The rows of a group lie close to one hidden flat surface of 12 dimensions, which may be shifted away from zero. Surfaces can cross.
In the rows, zero is written as 128.
Known rows, each followed by its group:
[123 122 153 107 102 145 152 117 118 155 136 107 144 124 181 118  84 163
 139 166  95 153 115 168 138]
(1)
[174  84 133 137 139 123  87 122 139 120 131  92 102 121 164 153 108 134
 121  89 126 122 132 172 126]
(6)
[125 140  94 122 143  68  65  81 208 207 111 145 179 164 122 175  80 107
 127 176 159 115  66  80  72]
(1)
[161 136 123 107 140 130 154 105 139  81 142 163 114 125 131 132 150 135
 134 149 126 137 126 123 127]
(5)
[119  93 146  95  77 120  80 138 124 224  77  88 133 133 117 136 105 139
 106 190 104  85 101 139 119]
(1)
[164 111 113 104 129 114 116 116 127 109 146 111 131 111 138 139  78 133
 115 186 137 169 135 128  91]
(3)
[ 87 120 110 131  65 126 124 137  84 143 130 106 124 138 146  84 119 119
 138 147 128 127 156 202 130]
(5)
[102 117  75 158 117  94  62 141 153 147 116 139 127 119 109 143 112 130
 112 147 148 159 149 128 106]
(3)
[107 144 122 145 126 109 113 116 134 108 147 151 114 151 128 119 148 109
 131 115 145 113 156 155 108]
(1)
[ 49 143  86 182 137 118 105 216 128 108  98 111  78 150  85 109 213 106
 115  83 142  91 199 145 137]
(1)
[138 172  72 148 127 119 165 141 122 110 158 126 138  70  80 130 120  86
 149 188 178 174 121  74 146]
(4)
[107 150 155 150 173 111 118 170 153 118 153 127 105 151 143 161 137 197
  87 148 102 187 128 120 145]
(2)
[124  88 152  99 100 142 102 116 100 197  79 212 163  76 149 117  91 189
 146 160  64 152  79 105 135]
(0)
[ 94 126  11 147  82 115 120 113 172  96  84 112 126 163 139 147 130 135
 161 114 130 160 158 118 149]
(4)
[156 138 134 131 172 139 168 130 123 124 130 164 134  53 154 114 126  98
 179 132 132 111 111 126 126]
(5)
[ 80 162 122 124 100 141 161 154 142 134 144  59 144 150 120 109 129 103
 120 164 141 132 153 145 124]
(6)
[179 170 102 123 127 133 138  90 119 145 104 138 127 120 140 142  82 166
 180 142 130 106 156 115 131]
(1)
[156 160 115 131 109 118 128  82 100 111 127 161 101 117 124 129 123 114
 183 124 147  81 170 133 108]
(1)
[187 137 170  98 181 104 101  95 122 134 165 180 157 148 116 130 108 134
  95 142 159 114  95 139  75]
(4)
[172 133 120  94 133 136 160 119 153 112 130 111 129 126  87 128 171  76
 119 146 160  83 112 117 126]
(1)
[141 143  46 168 135  99  93 153 151 122 131 106 126 103  65 137 132  80
 119 125 204 127 165 119 117]
(4)
[153 108 147 100  93 116 107  83  78 124 130 166 109  96 126 118  98 109
 151 172 126 106 147 130  75]
(3)
[157  45 114  71 108 155 131 133 140 156 100  87 182 104 107  74 119  79
  79 137 151 106 107 178 106]
(3)
[141 150 127 133 108 120 129  87 110 118 145 142 113 132 136 125 115 106
 165 126 147  96 154 148 110]
(1)
[162 105 127 143 174 100 104 115 140 153 157 144 149  71  96 125  96  72
 108 136 186 122 114 118  87]
(4)
[139 151 103  82 110 141 155 130 123 151 126 136 187 155 121  88 112 150
 108 170 141 151 104 156 133]
(0)
[ 86 119 124 106  97 144 170 104  88 199 100 170 202 123 120  63 104  89
 155 145 131 107  64 110 134]
(0)
[116 148 117 144 132 101 112 135 132 123 149 150 107 113 125 148 120 138
 133 182 132 164 136 115 114]
(2)
[119 122 107 121 135 119 147 101 134 138 116  78 159 203 166 109  97  99
 134  97 143  91 114 161 116]
(0)
[119 162  49 147 119  86  95  90 129 130 106 153 140 155 117 136 104  83
 181 119 174  97 136  99  86]
(4)
[103 139 108 158 116  99 135  98 118 109 175 129 117 140 115 117 112  85
 127 141 167 147 148 140 115]
(4)
[152 157 145 136 124  98 106  85 153 120 177 124 104 132 153 184  93 149
 134 164 130 162 132 126 116]
(1)
[146 116 156 126 120 132 121 142 133  86 159  88  87 160 120 161 162 140
  87 120 115 146 127 133 153]
(4)
[177 134 157  89 154 159 135 158 151 134 119 114 153 140 124 166 127 207
  82 151  88 179  75  78 165]
(2)
[144 110  84 155 169 124  87 196 159 141 114 127 123  91 150 103 128 189
  96 113 138 158 190 237 135]
(5)
[158 120 168 108 144 137 154 105 121 111 143  68 132 181 143 150 102 125
 108 107 121 114 104 112 128]
(2)
[142 139 129 161 163 114 155  95  87  96 151 169 115 124 171 122 107 114
 178  81 127 137 110 125 146]
(6)
[152  95 136 130 130 123  83 105 125 129 106 168 106  94 155 144 107 156
 150 107 104 113 153 143 102]
(6)
[ 91 104 153 141 153 125 128 185  67 118 113 162  79 119  99  82 165 154
 102 134 107 111 179 149 125]
(2)
[184 129 110 115 136  97  66 126 119  92 152 129  90 145 107 150 108 171
  85 162 156 148 190 164  85]
(2)
[ 90 154 183 129  89 110 136 102  85 129 180 178 119 116 100 129 153  73
 137 171 131 131  73  83 122]
(6)
[130 150 157 102 137 153 139 141 138 128 126 123 163 148 129 132 147 124
 119 103 123 116  93 113 120]
(5)
[138 133 164 113 107 122 136 101  79 130 165 132 135 161 139 107 129  96
 124 129 141 109  96 164 124]
(6)
[ 55 161 171 135 128  89 138 132 178 146 196 130 143 131  81 160 148  74
  85 225 146 179  59  47 103]
(0)
[152 101 117 131 149 124 141 115 171  85 150 117 102 111 181 151 111 158
 130 142 108 178 144 155 135]
(5)
[153 169 110 112 105 131 170 101 138  82 187 124 130 129 125 113 133 121
 129 168 165 151 154 169 130]
(3)
[145 177 110 149 142 134 193 159 131  75 163  38 102 132 159 161 118 116
 155 141 134 173 125 107 177]
(6)
[ 66  60 213 120 158 159 156 152 129 193 129 158 179 116 144  72 123 174
  57 110  75 163  87 155 149]
(0)
[ 76 113 107 135 147 107 121 111 152 154  84 150 161 182 137 128 134  92
 143  94 121 102  70  74 110]
(4)
[111 158 113 160 145 125 139 136 106 103 125 178 111 106 122 124 140 138
 165 111 127 135 156 102 136]
(6)
[ 69 136 127 210 134 103  77 161 101 159 128 174  94 118  81 145 156 150
 117  78 124 143 141  91 174]
(0)
[159 106 119 140 135 108  84  99 110 132 111 152 108 115 139 151 119 103
 160  95 130  96 107 116 118]
(6)
[ 90 125 170 136 123  91 111  83 140 134 166 109 114 132 181 146  66 107
 141 166 119 133 150 144  59]
(3)
[123 106 133 150 184 132 150 116 132 117 145 200 163  98 164 107 118 150
 136  80 117 186  90 131 150]
(6)
[ 66  88 129 118 120 116 122 128 165 138 114 131 146 181 129 131 153 123
  87 130 104 146  80 108 127]
(5)
[104 153 149 123  52 126 170 109  70 113 188 139 114 112 104 115 144  82
 140 201 137 170  83 105 163]
(3)
[112 148 156 144  97  97 112 108 102  99 160 193  63  96  96 167 168  96
 157 177 120 128 116  63 124]
(5)
[ 66 153  93 172 135 107 101 177 113 150 101 115 115 158 124 118 124 152
 130 108 127 125 173 141 134]
(2)
[106 141 107 144 128 122 108 188 113 133 110  77 110 152  89 146 132 149
  99 143 129 145 141  90 142]
(2)
[112 124 120 104 103  99  97  67 149  91 139 158 123 231 144 143 131 160
 102 131 116 142 137 140  88]
(5)
[137 102 130 130 109 126 136 109  77 104 139 148 102 109 117 112 130 114
 134 134 127 135 131 126 137]
(3)
[138 121 144 150 157 116 119 111 153 130 160 157 127 111 117 157 133 140
 103 120 130 166 103 100 147]
(0)
[151  97 135 126 195 133 137 170 130  95 113 110 101 118 147 137 103 201
  97 141  89 174 164 119 128]
(2)
[144 110 171 133 150 141 121 160 128 109 141 130  95 116 124 128 175 141
  96 104 115 119 142 160 139]
(5)
[120 166 124 163 134 114 120 125 140 106 169 110 106 161 125 138 142 128
 116  99 156 130 165 157 135]
(1)
[105 138 171 142 110 130 113 120 108 104 121 162  77 108 138 179 147 138
 173 119  77 128 124  49 127]
(5)
[158 123 163 113 183 100  62 115 170 118 139 234 105 130  72 167 175 176
  72 146 128 126 124  84  90]
(0)
[213 164 107  85 100 136 146  81 108  61 134 139 106 148 133 152 137 131
 169 144 139 112 134 115 125]
(4)
[128 150 151 149 116 113 116  87 107 130 187 217 124  85 116 116  98 168
 123 166 136 185 156 139 117]
(0)
[100 163  98 147  97 115 105 122 146 167 130 161 139 120 143 119 126 140
 153 143 134 135 135 171 136]
(2)
[137 143 134 134 149 127 133 144 109 130 137 117 132 120 139 130  99 143
 131 139 126 148 124 120 131]
(4)
[ 91 144 108 120  99 116 174 103 119 127 193  93 178 176 152  81  77 111
 104 174 164 190 116 192 127]
(4)
[103 160 127 119 113 112 121 115  88 141 131 180 146 175 124 101 121 149
 126 150 128 135 115 136 115]
(4)
[143 126 125 123 113 130 100 147 112 135 112 127 118 119 112 133 146 122
 127 127 129 109 116 126 132]
(6)
[ 24 120 107 134  91 107  88 172 138 199  65  95 143 146 129 128 110 116
 139 168  99 115 121  95  89]
(0)
[158 138 120  97 167 137 155  86 131 142  95 161 175 162 169 110  88 158
 159 101 118 103 111 129 112]
(2)
[135 121 139  94 127 138  86 175  97 175  96 161 167 171 107  86 158 183
  70 117 120 123  93 178 142]
(6)
[117 111 133 149 121 104 124 101  93 111 132 155  90  94 120 143 115  87
 165 145 124 120 128  73 110]
(3)
[144 159 148 109 132 112 146  88  90  96 161 170 116 138 150 120  94 154
 148 172 124 142 152 134  85]
(3)
[ 82 183  80 121 114 125 114 192 144 171 106 145 177 149  76 111 149 167
  96 183 139 177 108 104 151]
(0)
[ 74 142 173 171 120 139 166 144  93 135 175 177 101  54  72 118 158 112
 126 151 123 164 127  63 172]
(0)
[126 120 124 155 199 134 151 106 167 114 111 149 137 137 162 125 124 138
 151  44 122 106 147 126 128]
(1)
[159 106 140 114 146 157 142 152 111  92 105 120  90  90 109 110 152 142
 123 117 118  88 203 144 115]
(3)
[151  56 127 149 171 118  79 132 235 108 133  87  92  77 131 185 140 111
  86  96 136 134 161 139 106]
(3)
[146 106 137 104 121 151 125 126 132 142 105 138 157  90 134 115 132 100
 144 115 126 102 100 135 117]
(5)
[181  91  72  86 101 140 147  86 172  94 104 125 147 111 106 144 153  75
 141 133 151 117  93  93 134]
(4)
[104 165  95 191 107 122 110 152 154 165 130  59 119 119 138 175  84 154
 143 125 135 164 151 108 172]
(1)
[113  93 158  94 101 110 102 113 172 150 125  76 129 143 140 167 119  82
 111 185 113 109  78 100  81]
(0)
[163 144  98 150 164  92  60 133 184 103 142 151  98 122  98 194 150 134
 110 130 159 143 137  96 107]
(6)
[ 91 161 168 146 125  81 127  69  59 127 156 104 113 200 193 160  13 142
 175 156  98 146 127  79  71]
(2)
[ 87 131 151 137 114 140 134 129 195 148 137 151 124  77 137 146 158 130
 134 143 105 144 132 123 136]
(3)
[139 148 131  81 133 135 165 129  74 123 128 146 154 151 108  76 120 127
 122 173 140 110 132 133  93]
(3)
[ 98 101 127 100 104 111 100 108 147 135 125 144 147 201 113 115 160 118
  77 128 131 119 104 150 105]
(5)
[122 152  89 103 196 118 190 142 123 111 118 225 165 113 104  56 157 118
 134 184 153 126 127 127  96]
(2)
[142  99  70 147  73 143  73 131 124 107 116 136 104  69 123 105 137 123
 145  84 151 120 215 214 122]
(1)
[242 135  74  99 173 129 103 141 150 101 129 164 164 129 131 140 132 190
  94 117 155 180  88 164 162]
(6)
[113  94 141 171 125  90 108  58 139 120 156 144  75  89 176 145  99  66
 184 109 134  85 161 154  83]
(2)
[147 107 147 100 131 136 127 108 142 117 118 161 139 126 129 131 149 124
 125 124 115 117 101 124 115]
(5)

New rows, each followed by its group:
[153 134 116  97 158 137 153 137 142 135  99 135 164 172  99 120 162 122
 108 118 136  99  72  97 144]
(0)
[127 131 138 105 136 137 133 154 112 141  84 131 130 173 112 130 169 141
 120 122 104  89  93  96 146]
(0)
[117 114 113 144 170 135 195 135 102  88 123  61 115 146 141  90 114  74
 142  94 145  90 172 135 118]
(3)
[122  94 141 163 111 122 111 133  90 132 149  99  91  77 116 123 111  96
 130 120 138 123 164 145 131]
(4)
[ 78 169  23 172  74 127 195 106 168 130 156 111 179 107 175 106  94 103
 189 142 156 219 119 158 196]
(3)
[119 128  91 138 102 155 172 171 106 138 101 108 130  44 147 101 122 115
 184 154 113 147 136 134 167]
(5)
[149 108 131 110 107 130 119 117 127 115 140 149 121 114 133 142 123 156
 118 158 109 170 113 122 137]
(4)
[100 123 173 155 137 125  92 125 139 169 120 134 119 167 189 142 108 210
 122  74  77 132 136 177 147]
(2)
[105 148 169 117 121 114 113 123 125 137 148 131 122 171 132 131 129 131
 111 152 123 113 132 144  93]
(6)
[124  96  63 113  68 144  75 129 166 113  54 130 119 117 126 175 130 173
 151 120  88 153 152  70 129]
(5)
[108 161  68 152 104 112 122 109 154 147 122 124 157 132  91 127 135  54
 155 116 187  98 120 108 122]
(1)
[119 102 102 148 144  99 126 123  89 112 121 146 119 129 106 127 114  96
 136 130 138 140 105  76 125]
(3)
[115 164 123 144 142 113 114 157 107 132 132 106 129 165 111 131 133 120
 120 125 145 121 121 115 126]
(4)
[ 90 131 127 132 129  88  85 142  98 149 122 170 122 136 111 127 105 146
 118 186 118 151 128  99  91]
(2)
[135  75 108 104 168 142 147 126 162 127 104 139 168 167 121  81 153 130
  76  77 135 115 121 169 135]
(4)
[119 130 156 140  79 147 141 153 118 102 157  81  69  73  80 153 179  78
 129 157 134 119 154 100 145]
(6)
[129 148 112 118 112 121 126 126 117 107 137 117 129 176 116 131 145 123
 117 132 142 129 122 130 131]
(4)
[ 87 124   9 128   4 147 107 152  97 145  43 134 133  80 103 112 129 137
 193 166 108 158 155 103 174]
(4)
[ 99 118 101 181 137  78 106 108 133 142 119  60 115 157 160 170  97  25
 179  79 155  80  84  93 117]
(6)
[ 56 158  94 122 184 113 149 147 138 117  98 212 173 191 195  58 131 173
 153 119 105 138 149 182  79]
(1)
[ 36 156 133 159  49 124 122 159  49 153 133 138  98 143  67  78 184  88
 131 139 141  89 163 146 149]
(3)
[164 157  98 128 147 117  93 168 160 111 118 127 109 155 103 179 156 191
  98 139 124 163 123 101 159]
(0)
[132 114 118 138 124 127 132 115 165 127 141  97 128 109 153 145 109 112
 138 123 132 142 131 139 131]
(1)
[179 142 162  63  91 147  96 123  69 142  86 150 135 164 119 132 149 153
 136 138 100  80  85 116 119]
(4)
[129 208 156 121 106 129  75 145  72 141 120 214 127 120  93 135 155 159
 161 133 127  97 129  96 101]
(5)
[ 76 121 159 112 102  96  95 136 112 157 120 137 100 156 152 127 124 133
 128 194  95 107 127 151  86]
(1)
[170 158 157 101 120 130 134 117 114 102 167 156 119 117 107 126 162 108
 122 154 146 118 114 141 116]
(5)
[ 59 172 101 144  66 128 133 151 127 194 124 192 149  81 135  90 154 136
 168 179 122 146 109 165 169]
(2)
[119 159 128 115 177 132 169 162 147 133 117  88 170 181 138 145 102 168
 102 149 107 173  74  61 142]
(2)
[130 106 123 119 119 134 126 110 135 134 118 160 128  75 155 130  96 153
 149 155 103 156 138 127 115]
(3)
[149 138 120 121 134 163 158 127 124 103 119  76 143 136 169 105 108 125
 157  72 131 101 167 175 125]
(5)
[108 154 115 148 152 107 141  96 158 128 142 132 147 155 163 133 102 114
 153 119 142 129 123 130 110]
(1)
[131 123 161  88 151 130 124 127 179 139 160 145 173 166 129 105 141 163
  51 153 132 153 115 189 102]
(3)
[146 100  57 144 233  96 129 172 192  79 123 163 111  88 102 106 151 129
  91 151 165 154 186 148  87]
(2)
[152 103 116 136 158 119 105 113 199 116 143 103 129 124 151 158 119 132
 104 103 144 146 143 160 117]
(1)
[183  76 114  95 153 132 126 117 133 112 106 187 120  69  92  97 165  97
 121 141 148  80 145 144  99]
(2)
[126 142 147 149 126 132 110 140 111 113 131 131  96 102 143 140 134 136
 154 108 114 117 155 131 125]
(5)
[188 123 164  73 114 151 148 114 121 102 164 112 130 138 105 110 165 113
  88 150 148 102 119 170 119]
(6)
[149 141  77 113 151 118 147 107 170  87 136 144 141 154 169 126 108 175
 131 149 126 179 147 161 125]
(5)
[148 101 114 121 138 133 134  98 149 118 159 187 179  86 128  96 123 107
 114 113 156 171  89 151 131]
(6)
[ 73 120  88 154 142 104 112 172 116 153 105 123 147 144 145 120  77 164
 118 150 108 189 123 105 127]
(3)
[ 55 109 141 181 121  95  75 131  87 153 108 118  94 177 111 126 144  69
 134  61 137  55 143 119 106]
(4)
[135 158 148 101  99 135 166 143  97 118 160 177 117  72 104 117 156 133
 134 229 118 170 103 104 148]
(2)
[102  81 164 116 126 117  97 110 141 157  98 148 115 111 127 142 126 107
 131 141  99  94 110  93  88]
(0)
[137  84  86 116 113 128 126 118  78 137 111 157 156 141 133  69 103 144
 114 117 133 151 121 174 141]
(3)
[136 130 145  99 173 119 152 103 152 123 125 155 141 159 152 121 131 133
 129 136 117 103 112 130  99]
(1)
[146 153 156 158 133 141 150 143 118 116 148  79  81 133 103 160 152 141
 120 105 130 111 158 115 178]
(1)
[183 109 139  83 135 134  81 121 149 135 102 197 132  93 100 139 148 167
 109 147 119 116 119 121 103]
(6)
[109 119 184 136 158 133 197 106  96  92 167  98 107 138 221 115  64 166
 152 133  78 172 153 154 126]
(3)
[110 142  93 116  74 139 102 192 109 169  82 121 121 107  79 114 163 147
 121 178 125 119 148 136 153]
(1)
[ 94 116 135 150 108 108 106 112 174 136 152 116 111  95 130 158 123  91
 131 154 135 138 131 113 108]
(3)
[125 151  87 125 140 106 117 130 113 158 111 218 153  94 116  84 137 116
 162 161 155 108 123 150 103]
(5)
[119 136  98 115 126 140 151 145 157 146 102 116 161 101 122 132 119 123
 139 170 122 154 104  85 139]
(0)
[ 60 117 141 129 138 148 188 155 123  93 106 110 108 198 126 118 189 140
 111  99  82 128 120  83 171]
(5)
[172 191 103 148 105 104  98  93  82 110 162 198 103 134 110 147 114 173
 153 143 151 155 146 124 148]
(0)
[160 108  87 124 110 115  73 128 165 108 126 110 104 123 118 133 144 125
 104 125 162 113 189 200  98]
(1)
[140 118 116 112 118 161 169 117 138 123 116 179 142  75 146 100 133 166
 154 134 103 154 135 148 158]
(3)
[ 85 108 117 146 134  94  71 191 137 144 132 120 107 119  75 145 148 122
  70 179 135 161 123 102 113]
(2)
[119 116 130 106 103 110  51 175 120 172 112 127 146 152  62 136 143 152
  52 179 134 146 101 106 113]
(2)
[173 135 123 112 164 137  93 160 146 140 124 175 149  96 157 110 116 205
 109 134 122 160 148 208 122]
(5)
[ 90 143 123 144 104 110 129 128 112 145  99 113 109 131 154 159 106 117
 183 157  97 123 115  68 127]
(0)
[ 38 174 137 112  91 170 173 149 225 190 128 112 192 120 122  75 183 105
 125 140 138  94 154 198 124]
(3)
[ 88 135 126 146  84 135 159  98  71 130 129 180 116 114 134  83 137 109
 178 117 121 107 145 147 145]
(3)
[144 117 154 125 142 115 102 122 111 134 130 143 124 150 142 131 131 136
 118 108 120 113 100 146 124]
(6)
[150 131 116 110  94 105  78 132 140 135 119 107 110 151  76 174 167  98
 104 162 143 108  82  85 131]
(0)
[ 98  86  74 131  34 119 128  51 117  81 121 166  83 131 117 128 154  82
 172 124 122 121 155 116 135]
(4)
[ 83 146 106 162 160 117 141 128 138 127 113 133 129 161 133 113 144  95
 148  78 142  87 147 127 117]
(1)
[191 127 198 100 148 113  86 111 126 141 144 146 127 107 157 193  93 151
 129 164  98 144  58  80 101]
(4)
[ 88 146  95 192 121 130 136 149  86 137 110 121 107 118 141 120 103 160
 168  87 117 147 165 126 179]
(0)
[184 171 173  90 145 130 165  95  50 117 140 228 140 128 177 130 107 184
 184 165  82 156  43  91 150]
(6)
[ 52 142 164 193 109  91 115 109 107 135 167  85  79 176 134 144 132  66
 142  84 144  83 152 136 118]
(1)
[155 157 114 128 153 117 143 129 170  97 167 107 134 125 153 171 110 138
 127 154 138 185 102 112 140]
(6)
[146 126 138 125  94 152 112 101 113 168 134 143 160 126 144 100  95 172
 121  94 130 140 140 193 148]
(1)
[164 127 161 145 172 108 115 118 128 108 166  82 105 147 154 155  97 115
 120 104 146 112 135 143 102]
(4)
[106  78 153 141 125 145 192 116  93 103 144 107 108 115 124 101 154  56
 138  98 126 109 101 114 164]
(3)
[146 164  76 120  92 152 129 145 102 148 108 159 142 132  91  58 180 136
 132 114 166  78 184 229 149]
(2)
[139  74  78 126 117 160 144 154 146 112  71  93 125 104 109 117 162 114
 129  87 120 113 140 118 166]
(4)
[ 49 154  97 126 161 122 136 192 151 166  83 146 166 157  59  90 176 118
  98 148 143 102 130  80 106]
(0)
[184 144 128 130 112 130 113  88 143 149 147 112 131 119 103 157 111 128
 124 116 161 114 128 123 149]
(1)
[109 135 101 115 114 140 192  79 168 130 150 108 180 136 181  81  90  95
 156 129 150 133 139 199 114]
(3)
[126 164 104 110  48 154 129 178 104 127 122  93 130  98  85 127 158 122
 130 175 133 154 127 116 164]
(5)
[161 113 141  99 117 140 148 120  87 129 124 103 142 149 134  97 133  96
 126 108 139  86 105 174 136]
(6)
[ 17 143  92 181 154 121 148 182 144 150 122  89 166 186 113  68 151  92
  97  62 161 118 161 167 130]
(6)
[160 145  63 124 155 121 117 128 169 127 113 121 164 158 124 128 113 152
 115 112 161 140 135 149 133]
(0)
[172  83 116  99 131 131 118 131 148 110 142 103 137 115 107 124 122 120
  75 152 147 155 124 153 117]
(3)
[150 104 203  53  45 142  95 130  68 184 146 116 151 150 122 111 133 134
  77 198 104 124  40 179 133]
(6)
[115 116 111  90 201 145 218 187  71  94  99 194 144 102 100  26 154 142
 113 190 117 132 150 127 110]
(2)
